All rows are made from the same 11 directions, up to rounding. Whole rows:
In the rows, 128 means zero.
[[149 178 151 159 113 149 175 172 127 180 121 107 105 175 163 117  76 123
  146 147]
 [108 121  85  80 147  97 116  61 166  97 119 139 115 115 123  97 123 113
  165 120]
 [ 94 133 132 142 140  85 113  68 112 122 170 144 122 150 104 134 151 108
  186 150]
 [104 111 128 111 110 112 104 107 157  92 101 159 113 158 142 146 137 137
  161 131]
 [137 119  89 135 149  73 144 133 135 127 116 110 160 104 156 121 138  74
  101 109]
 [ 80 112 122 123 142 184 172 104 150 116 109 140 148 125 130 157 120  74
   57 129]
 [124 118 119 123 128 108  86 131  94 107 126 101 146 162 119 144 144 129
  101 123]
 [123 144 127 116 142  91 135 112 137 159 111 136 120 111 127 128 109  86
  105  95]
 [143 146 131 131 112 110 152 164 146 146 105 130 123 131 171 136  98 110
  115 118]
 [114  87 118  96 166 179 100  83 160 117  59 139 128  87  71 124 151 145
   61  80]
 [122 109 148 130 143 157 128 119 161 155  53 149 104 135 106 116 138 128
  121  89]
 [108 119  85 143 171 136  82  71 151 127  93 111 102 150 129 170 126 138
   93 158]
 [ 99 108 125 106  97  95  98 142 127 110 106 143 106 190 168 156 132 101
  141 127]
 [ 94 124 153 129 109 146 118 126  99 135 162 145 106 167 123 152 133 119
  145 151]]

Rows cut short, each followed by the rest of it:
[120 137 153 160 117 186 171 149 121 116 136 120 158 152 130 146]
[123 132 106 153]
[164 109 131 193 120 130 161 182 149 115 128 136 164  87 168 148]
[161 153 132 153]
[132 148 181 163 113 135 154 146  71 108 160 106 189 174  82 105]
[155 136 155 123]
[106 107  85  97 133 129  85 119 129 149 127 123  63 156 162 142]
[113 111 129 152]
[117 115 117 126 120  77  96 110 120  97 142 133 128 158 134 127]
[155 129 184 140]
[168 125 112 121 116  80  90 169 105 130 117  96 122 152 146  98]
[136 149 160 115]
[111  91  92 103 155  82  65 107 125 154  97 133  93 116 132 153]
[147  89  82  99]
[150 144 145 107 135 131 198 135 135 136 134 133 174  56  96  63]
[121  99 119  71]
[163 115  83 115 151  38 100 146 135 185  94 113  87 111 161  82]
[133  88 158  88]
[ 96 131 183 181 122  76 122 127  55 169 169 136 126 208  99 131]
[175  77 195 130]
[104 126 142  84  99  94 101 152  99 150 130 144 102 153 146 158]
[110  80  91  96]
[148 136 111 148 154 117 155 119 169 136  78 117 141 112 137 107]
[121 122 125 112]
[ 94 187 132 107 140 112 175  66 151 152 131 136 112 153 122 110]
[ 67  71 148 122]
[126 148 166 126  86 120 188 129 161  71 158 177 174  94 137 126]
[124 141 176 131]
[138  59 124 126 127 180  94 169 107 114 108 121 130 122 111 116]
[188 161 112 119]
[117  74  80 137 122 136 144 161 118 113 164 117 119 146 183 108]
[166  94 179 177]
[104 145 137 129 144 166 148 104 125 173 154 140  99 110 115 146]
[100 103  97 141]
[116 168 122 119 130  71 137 104 165 173 116 157  83 119 169 157]
[ 74  82 126 122]
[146 120 134 161  97  36 107 164 110  72 128 123 185 161 161 153]
[170 132 158 127]
[105 124 127 144 137 154 159 105 122 114 176 136 148 108 117 136]
[140 113 130 159]
[ 72 138 121 151 151 142 146  42 152  88 145 143 146 152 112 163]
[131 111 139 173]
[ 94 142 121  97 115  80 122 100 129 120 161 155 117 125 147 160]
[106  85 124 131]
[136 142 137 103  98 104 158 147 123  89 129 119 164 156 135  83]
[121 118 170 107]
[135  80 133 128 135 113 132 171 133 158  82 151 140  73 135 139]
[165  81  59  66]
[142 181 139 153 164 119 166  82 141 140 100  98 161 139  85  86]
[104 125 138 106]
[ 93 115  87 169 156 147 139  85 139 114 156 119 124 150 152 161]
[140 107 139 200]
[111 155  93 123 124 121 150 116 119 112 177 101 133 157 166 138]
[ 92  98 133 178]
[ 99 108 111 116 146 188 159 105 157 179 152 162  60  92 139 114]
[116  99 152 157]
[119  79 140 146 132 177 116 162 153 197  78 168  53 121 152 153]
[145 121 115 125]
[108 110 138 157 134  95 114 136  88 123 111 110 165 179 120 154]
[165  83  93 111]
[154 125  88 169 157 182 175 168 121 167 131  69 128 137 161  96]
[118 111 113 166]
[124 124 158 152 110  95 116 129 157  96  71 156 147 159 137 162]
[147 143 137 110]
[154 115  89 113 143 143 116 122 145 129 166 130 106  50 134 111]
[128 166 141 154]
[164 144  86 129 150 120  99 116 124  99 116  65 146 148 121  96]
[119 177 138 144]
[161 104 145 144 116 113 145 194  94 141 108 105 153 155 126  66]
[170 116 167  91]
[122 116 103 155 191 165 138 110 100 228 149 101  79 107 103 100]
[135  80 110 139]
[117 144 173 155  98  75  70 139 119 138 119 167 108 153 146 231]
[124 147  96 131]
[148 122 159 112 120 205 144 182 106 152 103 112 140 112  99 115]
[118 144  52  89]
[118 117 122 134 122 156 123 137 127  91  89 102 152 188 135 139]
[133 135 104 135]
[155 144 150  88 104 187 138 154 130 107 143 131 146  70 104 120]
[ 98 186  83 112]
[118 136 221 150 104 181 157 146 149 156  95 196 126  98  94 171]
[127 149  91  91]
[164 151 132 114 138 170 113 137 103 146 156 100 127  83  88 112]
[105 183  90 125]
[149 114 135 150 141 137  83 118 135 109 115 133 139  91  99 158]
[156 195 104 131]
[116 103 183 145 116 181 135 162 105 173 129 161 106 124 103 141]
[153 126 114 113]
[107 127 140 131 165 154 136  88 114 157 116 122 131 129  71 109]
[139 101 105 102]
[130 142 117  88  99 116 101 130 143  71 116 125 142 140 149 157]
[ 98 160 101 129]
[162 115 115 107 118 177 108 170 100  95 154  95 160  86 117 131]
[129 184  65 133]
[127 132 124 144 154  93  79 106 121 155 114 129 117 107 116 184]
[129 126  63 117]
[ 85 140 177 110 108 183 136 128  99 190 154 157  61 174 109 133]
[101 103 144 134]
[116 153 123 105 128  67 167  88 150 124 158 156 135  96 132  95]
[113  81 183 113]
[108 106 163 137 124 191 135 142 107 172 129 144  85 162 104 108]
[146 126 162 133]
[111 122 146 138 103 130 161 150 130 109 139 149 149 137 152 148]
[135 103 129 136]
[ 76 102 125  84 102 156 210 164 133 140 129 154 132 136 177 120]
[110   5  88 103]
[141 108  91  89 108 114  87 157 148 114  85 117  91 161 177 122]
[113 144 139 127]
[123 107  99 151 142 225 147 124 138 108 179 120 128  86 138 155]
[131 168 103 206]
[106 105 136 107 106 126 184 167  97 134 156 133 148 144 144  85]
[145  46 148 105]
[117 130 141 154 127 144 154 147 114 151 126 121 128 163 139 132]
[128  98 126 137]
[138 121 162 145 118 126 141 171 112 144 108 136 156 113 123 147]
[142 111  76  91]
[124 118 128 103 127 162 136 104 179 101 105 162 125  80 120 131]
[121 157 119 120]
[121 134 116  98 108  89 157 126 144  87 119 128 153 155 151  90]
[121  96 173 112]
[140 129 138 106 126 175 113 161 108 153 100 105 119 133 112 130]
[107 140  57 100]
[102 125 150  97 105 119 129 113 160 132 114 184  90 127 137 135]
[117 116 161 112]
[134 154 127 137 127 122 126 120 135 136 137 124 114 137 139 138]
[103 143 141 149]
[175 135 108 161 146 124 107 152 138 147  97  94 121 121 143 128]
[124 172 117 138]
[107  83 158 162 101 165 103 168  87 118 161 147 127 154 132 181]
[179 145 123 164]
[ 94 103 134 129 164 101 140  96 156 208  78 174  77 108 120 121]
[143  41 124  77]
[136 108 114 120 144 163  90 124  87 134 151  93 110 148  91  91]
[151 162 152 143]
[101 151 159 151 125 145 134  76 124 106 186 155 132 130  95 152]
[132 157 172 173]
[129 107 120 157 175 106 134  95 125 132 101 114 167 111  85  99]
[176 101 122  95]
[105 154 220 168 110 165 143 122 140 147  95 180 130 145  91 189]
[122 150  98 111]
